The same things were measured in two ways. Each way mixes the same 10 hidden numbers, adds some noise and spreads widely along 5 directions of its own, which tell nothing about the thing.
(in the rows, 128 means zero)
Some things both ways: the first way, then the second way.
[134  71  96 166 118 192  77 145 120 149 121 141 115 137 135 123 136 101
 180 150]
[116 172 129 130 127 137 140 128 163 113  87 125 126 150 103 117 136 146
 118 140 112]

[142 101 112 141 116 140 137 132  85 141 139 120 134 143 125 110 137 122
 141 135]
[148 144 123 120 121 123 129 133 148 143 122 135 132 161  98 138 140 162
 138 110 132]

[106 139 146 140 121  97 134 121 113 122  93 125 119 154 135 103 143 108
 128 156]
[122 154 110 111 125 126 138  97 109 129 121 127 124 122 109 124 169 132
 121 102 114]

[105 166 158 141 109 143 167 123 127 161  75  98 137 140 113 118 139 144
  99 135]
[129 120 118 127 129 118 124 123 125 134 136 119 137 124 132 134 122 146
 144 135 134]

[118 136 143 113  97 184 105 162 132 140 108 117 140 123 151 130 143 137
 112 126]
[ 91 145  84 164 120 114 121 117 138 130  67 133 123 120 172 113  74 158
  92 129  85]

[124 112 119  96 113 180 110 191 156 133 195 175 119 102 152 168 123 132
 113  85]
[104 125 127 140  80 116 123 138  84 120 158 180 138 123 149 137 120  91
  77 103 178]

[139 110 122 123 151  68 102 118 127 115  66  89 125 139 108 112 139 122
 126 114]
[133 143 138 134 136 133 130 123 119 112 123 105 124 150 133 124 144 120
 142 125 130]

[118 114 104 159 117 110 116 117  80 129 114 122 128 143 128 130 102 118
 124 117]
[113 123 149 115 123 141 147 142 145 122 123 108 113 119 122 107 155 109
 118 130 111]

[125 161 150 144 105 167 160 169  97 181  69 100 101 169  92 105 101 155
 137 109]
[114 177  78 138 138 153 148 170 142 111 122  95 134 125 135  73 111 111
  77 138 118]

[194 151 184 189 140  70 130 122 146  70  68 114  91 114 109  95  92 152
 112 146]
[121  97  98 136 149 111 117 131 155 124 130 102 144  99 140 123  94 167
 163 148 136]

[142  71 100 102 116 138 104 147 118  93 156 125 114 111 156 153 144 111
 148  75]
[146 157 137 128 115 119 126 134 111 106 160 132 134 139 131 130 142 118
 166 116 175]

[131 118 127 171 134 111 139 133 117 130 102 134 112 135 102 117  98 120
 150 136]
[113 114 122 123 118 127 137 142 139 130  93 119 114 128  97 109 151 136
 102  71 109]

[149 137 124 103 112 136 128 138  85 111 161 116 146 115 143 114 141 149
 110 105]
[156 135 135 122  88 114 120 100 104 143 114 131 115 140 139 137 111 124
 155  97 109]

[115 118 123 185 154 100 120  81 135  80 120 126 117  99 133 151 112 102
 147 138]
[114 144 107 143 129  96  99 118 169 106 110 108 113 106 117 132 146 165
 172 148 105]

[107 149 153 145 118 182 156 130 149 198  51  94 116 148 105 100 143 125
 136 175]
[131 148 116 143 139 122 139 144 134 140 158 122 148 129 120 119 122 155
 134 165 118]

[105 145 148 147 152  67 155 132 112  83 127 100 133 117 118 136 117 132
 134  97]
[138 168 112 101 114 150 149 134  99 118 151 123 140 103 146  95 109  87
 130 128 157]

[105 138 142 126  92 171 169 181 115 164 157 155 145 139 113 137 165 164
 111  85]
[129 146 134 118 138 163 140 141 117 119 148 136 149 156 156 120 113  95
  97 154 187]

[108 121 129 165 125 114 127 132 122 127 107 130 161 124 119 112 133 117
 135 165]
[122 153 127 100  92 133 131 111 150 113 112 142 126 135 121 138 130 117
 118 139 157]

[ 65 166 172 147 107 180 170 154 163 161  97 139 117 130 118 139 176 148
 139 118]
[121 136 117 117 147 139 151  99  62 129  96 130 137 113 130 105 117 121
 117  64 123]

[ 98 131 144 158 130 170 135 193 171 157 147 162 131  99 112 110 149 143
 161 148]
[131 148 152 121 102 139 141 131 105 137 114 144 124 152 154 129 109 110
 106 124 133]

[101 135 138 166  95 193 116 149 111 151 112 124  99 143 146 138 131 138
 131 118]
[103 121 106 129 137 110 154 109 115 139  66 125 120 120 102 122 135 186
 121  57  85]

[ 63 117 100  87 155 154 141 130 139 183 166 128 139 138 124 167 172 102
 130 104]
[156 148 176 115 133 149  96 114  77 161  84 104  93 172 149 141 131 113
 126 115  66]

[145 110 117 101 133 143 107 123 136 119 142 122 122 113 145 148 149 122
 114 105]
[135 113 142 153 123 105 113 115 102 139 133 136 132 136 138 139 120 141
 147 119 112]

[ 79 121 122 170 158  72 152  92 106 137  74  84 137 154  97 122 135 101
 151 141]
[112 163 115 131 156 150 167 156 133 133 128 125 140 121 108  86 146 132
  96 119 111]

Other things, the second way, with their names:
(398): [134 126 169  74  74 140  64  95 137 110  50 119  75 133 139 154 126  76
 137 107 135]
(465): [147 179 146 146 124 145 124 139  86 113 169 127 139 118 157  90 112  60
 136 160 127]
(517): [133  72 129 118 123 101 154  92 136 137 111  92 126 169  99 161 164 185
 153 103 117]
(78): [133 158 119 109 102 120 120 149 140 129 144 128 117 126 121 133 149 138
 140 126 144]
(166): [133 156 119 128 114 149 124 163  97 140 168 136 137 127 162 105 105  86
  87 143 149]
(80): [141 151 111 117  99 134 164  81 164 111 148  98 143 142 144 117 130 110
 143 192 126]
(327): [128 152 112 113 112 134 131 128 111 132 114 122 117 122 127 110 136 114
 114  89 119]
(213): [120 114 123 130 129 124 123 118 135 130 109 110 122 135 123 129 135 139
 122 127 108]
(62): [ 85 184  74 145 124 115 151 124 136  96 160 173 166 112 115 128 139 148
  91 167 183]
(331): [151 161 150  91 126 155  95 109  75 126 112 119 121 113 147 121 102  71
 147 136 134]
(76): [118 144 156 119 115 136 129 105 111 104 114 136 120 131 144 131 146  96
 127 131 146]
(571): [124 117 130 113 134 134 137  93 116 124 113 128 141 122 139 128 115 124
 137 126 143]
(555): [106  74 140 127  96 107 122 106 147 118  97 129 121 118 127 139 117 133
 131 116 132]
(199): [128 108 114 124 112 107 140  98 135 132 128 123 139 119 120 135 118 155
 153 135 123]
(320): [112 119 137 150 132 100 129 153 144 134 140 136 124 127 123 139 151 177
 146 124 120]
(584): [115 151 112 143 149 134 125 133 134 103  97 106 133 112 135  96 103 124
 134 135 116]
(294): [123 177 108 128 105 121 124 127 124 113 151 139 134 116 153 131 117 123
 131 162 150]
(85): [123 179 106 122 124 158 135 134 118 126 111 137 136 111 167  92  77  93
  97 145 131]
(603): [131 101 143 149 141 126 120 147 130 147 176 108 142 100 148 113 112 122
 145 186 100]
(567): [138 157 146 114  95 148 121 147 142 123  94 131 110 133 153 108  95  95
 128 120 133]
(543): [129 119 131 156 112 110 111 125 120 172 101 159 132 137 133 140  76 171
 119 127  79]
(180): [107 170 112 158 130 114 123 153 109 114 126 138 125 122 132 111 139 139
 114 108 119]
(372): [ 98 150  97 184 130 112 139 166 145 116 104 141 138 123 139  92  89 158
 103 112 108]
(289): [151 124 126 105 133 127 110 116 128 108 134 103 134 140 116 138 137 123
 174 116 174]
(9): [125 143 133 132 145 121 135 110 110 130 123 134 129 143 136 141 149 157
 149 110 132]
(415): [119 133 134 161 153 125 142 149 132 115 123 133 140 149 136 117 124 152
 134 114 141]
(144): [126 122 125 103 125 119 102 127 109 128 145 124 119  88 117 131 152 118
 149 105 142]
(606): [117 100 128 132 137 117 132 134 135 151 130 120 131 110 106 124 137 153
 126 126  92]
(573): [107 152 123 152 131 117 127 153 129  97 128 131 126 109 141 107 134 125
 136 114 142]
(601): [109 122 144 111 119 132 146  71  99 112  82 129 117 108 123 114 147 100
 125  85 109]
(261): [102 149 114 120 110 125 120  91 158  89  61 130 119 130 113 125 136 127
 121 108 137]
(479): [110 119  99 126 119  99 118 108 171 125 120 112 123 118 119 147 139 174
 145 161 113]
(495): [140 162 160  86 137 170 146 121  80 150 107 137 119 136 150 121 129  98
 115 102 124]
(11): [144 102 158  64  80 129  85 101 138 116  54 115  88 120 133 153 106 107
 171  81 153]
(116): [160 103 171 125 163 139 135 118 138 140  95  87 118 151 119 112 137 143
 186 104  85]
(246): [106 175 105 141 139 158 137 138 107 129 128 142 141 106 171  87  98  89
  73 151 118]
(28): [103 165 116 132 146 151 129 137 154 131  81 121 123 132 143 109 112 140
  90 151  95]
(69): [124 105 146 129 119 110 139 119 130 117 138 145 140 137 100 140 155 144
 143 101 158]
(596): [105 139 102 154 130 119 137 136 105  95 138 123 140 107 155  99 122 110
 117 112 147]
(353): [123 150 124 125 139 138 124 141 131 146 174 122 135 123 127 125 159 124
 104 184 111]
(471): [126 138 118 114 117 112 103 107 116 138  64 133 105 147 156 165 105 176
 147  89 127]
(63): [ 98 152 105 142 153 129 104 126 149  83 134 133 149 130 138 139 132 132
 118 181 184]
(591): [115 145 102 143 127 122 165 121 124 105 170 141 158 122 139 111 137 123
 121 138 170]
(4): [133 161 118 120 124 126 120 130 132 120 110 136 130 129 122 127 117 141
 142 115 144]
(24): [128 105 110 132 132  99 136 101 114 121 117 116 140 106 124 126 107 162
 177  96 129]
(599): [ 93 148 124 133 115 133 146 127  88  86 138 165 148 107 141 109 128  80
  90 106 189]
(167): [144 148 126 120 134 126  93 103 140 122  96 105 117 176 124 156 141 151
 148 141 129]
(448): [127 180 114 114 115 116  93 130 148 124 111 123 105 135 126 150 149 156
 143 148 122]
(445): [135 146 120 125 121 108 179 109 122 105 211 148 172 119  88 126 173 139
 167 143 186]
(580): [140 181 112 110 120 130 144 113 114 133 124 138 132 139 116 128 139 144
 141 109 134]
(15): [135 153 132 169 135 105 132 153 156 117 200 135 148 134 137 125 153 145
 166 174 143]

Some of these things the first way, each followed by its name:
[112 102  99 122 116 131 141  98  91 109 160 111 142 107 145 146 154 121
 132  97]
(15)
[119 106  91 125 132  76 122 111  30  91 183  88 136 144 155 156  96 119
  96  64]
(78)
[119 147 171 153 120 101 142 128 163 124  52 121 146 124 107  96 160 133
 122 171]
(571)
[125 115 139 156 115  78 138 109 150 135  13  94 182 115  94  82 130 115
 119 196]
(11)
[146 181 175 224 147  63 162 127 148 132  55 128 119 106  53  42 154 207
 132 153]
(415)
[114 105 119 176 120 168 122 155 143  97 177 172  93  84 141 165 126 140
 164  79]
(573)
[ 84  95 116 156 118 139 116 112 155 127  69 131 173 115 119 140 157  91
 163 160]
(261)
[109 103 104  72 143 147 119 112 146 143  97  91 137 122 127 151 161  96
 145 107]
(465)
[145 128 109 161 143 136 116 110  68  97 206 140  96 134 152 177  81 129
 105  75]
(606)
[142  93 134 120 122 159 104 180 142 104 152 146 116 119 151 132 139 109
 158 126]
(85)
[ 57 142 141 159 154  47 169 122 114 117 146 127 159 127 112 116 175 131
 128 132]
(495)
[141 152 140 151 128 120 123 115  88  95 142 110 133 121 142 140 108 143
  98 105]
(199)
[100 103 104 125  99 144 165  72  99 169  49  75 175 143 103 115 189 117
 139 139]
(116)
[168 102 140 107 121 110  79 162 152  85  81 118  87 121 142 128 119 126
 130  93]
(596)
[106 153 141 170 127  91 114 111 124  96 106 148 140 119 126 118 146 140
 122 132]
(601)
[172 136 133 130 151 117 117 102 126 115 115 110  96 128 129 133  96 123
 100 124]
(603)
[119  93 128  92 122  86 110 125 126  87  82  86 152 131 146 139 151  94
 124 113]
(591)
[140 102 124 117 110 174 106 152 136 141 115 140 108 141 140 141 124 104
 135 133]
(213)
[140 157 143 197 117 156 134 148 133 107 159 182 130  84 119 138  97 169
 120 120]
(555)
[ 82 130 129 161 116 157 138 134 114 171 110 124 144 149 119 123 149 123
 132 148]
(28)
[ 94 148 128 132 132 112 132 127  83  97 182 113 140 116 153 160 126 143
  99  76]
(294)
[ 94 101  98  91 104 199 140 140 101 151 195 143 145 140 151 193 163 115
 122  67]
(167)
[131 123 135 131 118 145 116 156 111 124 124 116 117 139 136 148 107 128
 117  96]
(517)
[116 152 148 114 129 133 172 168 128 150 151 134 123 129 114 128 127 144
 116 106]
(166)
[104 115 120 133  85 252 129 144 132 170 113 129 113 131 137 174 145 129
 149  89]
(584)
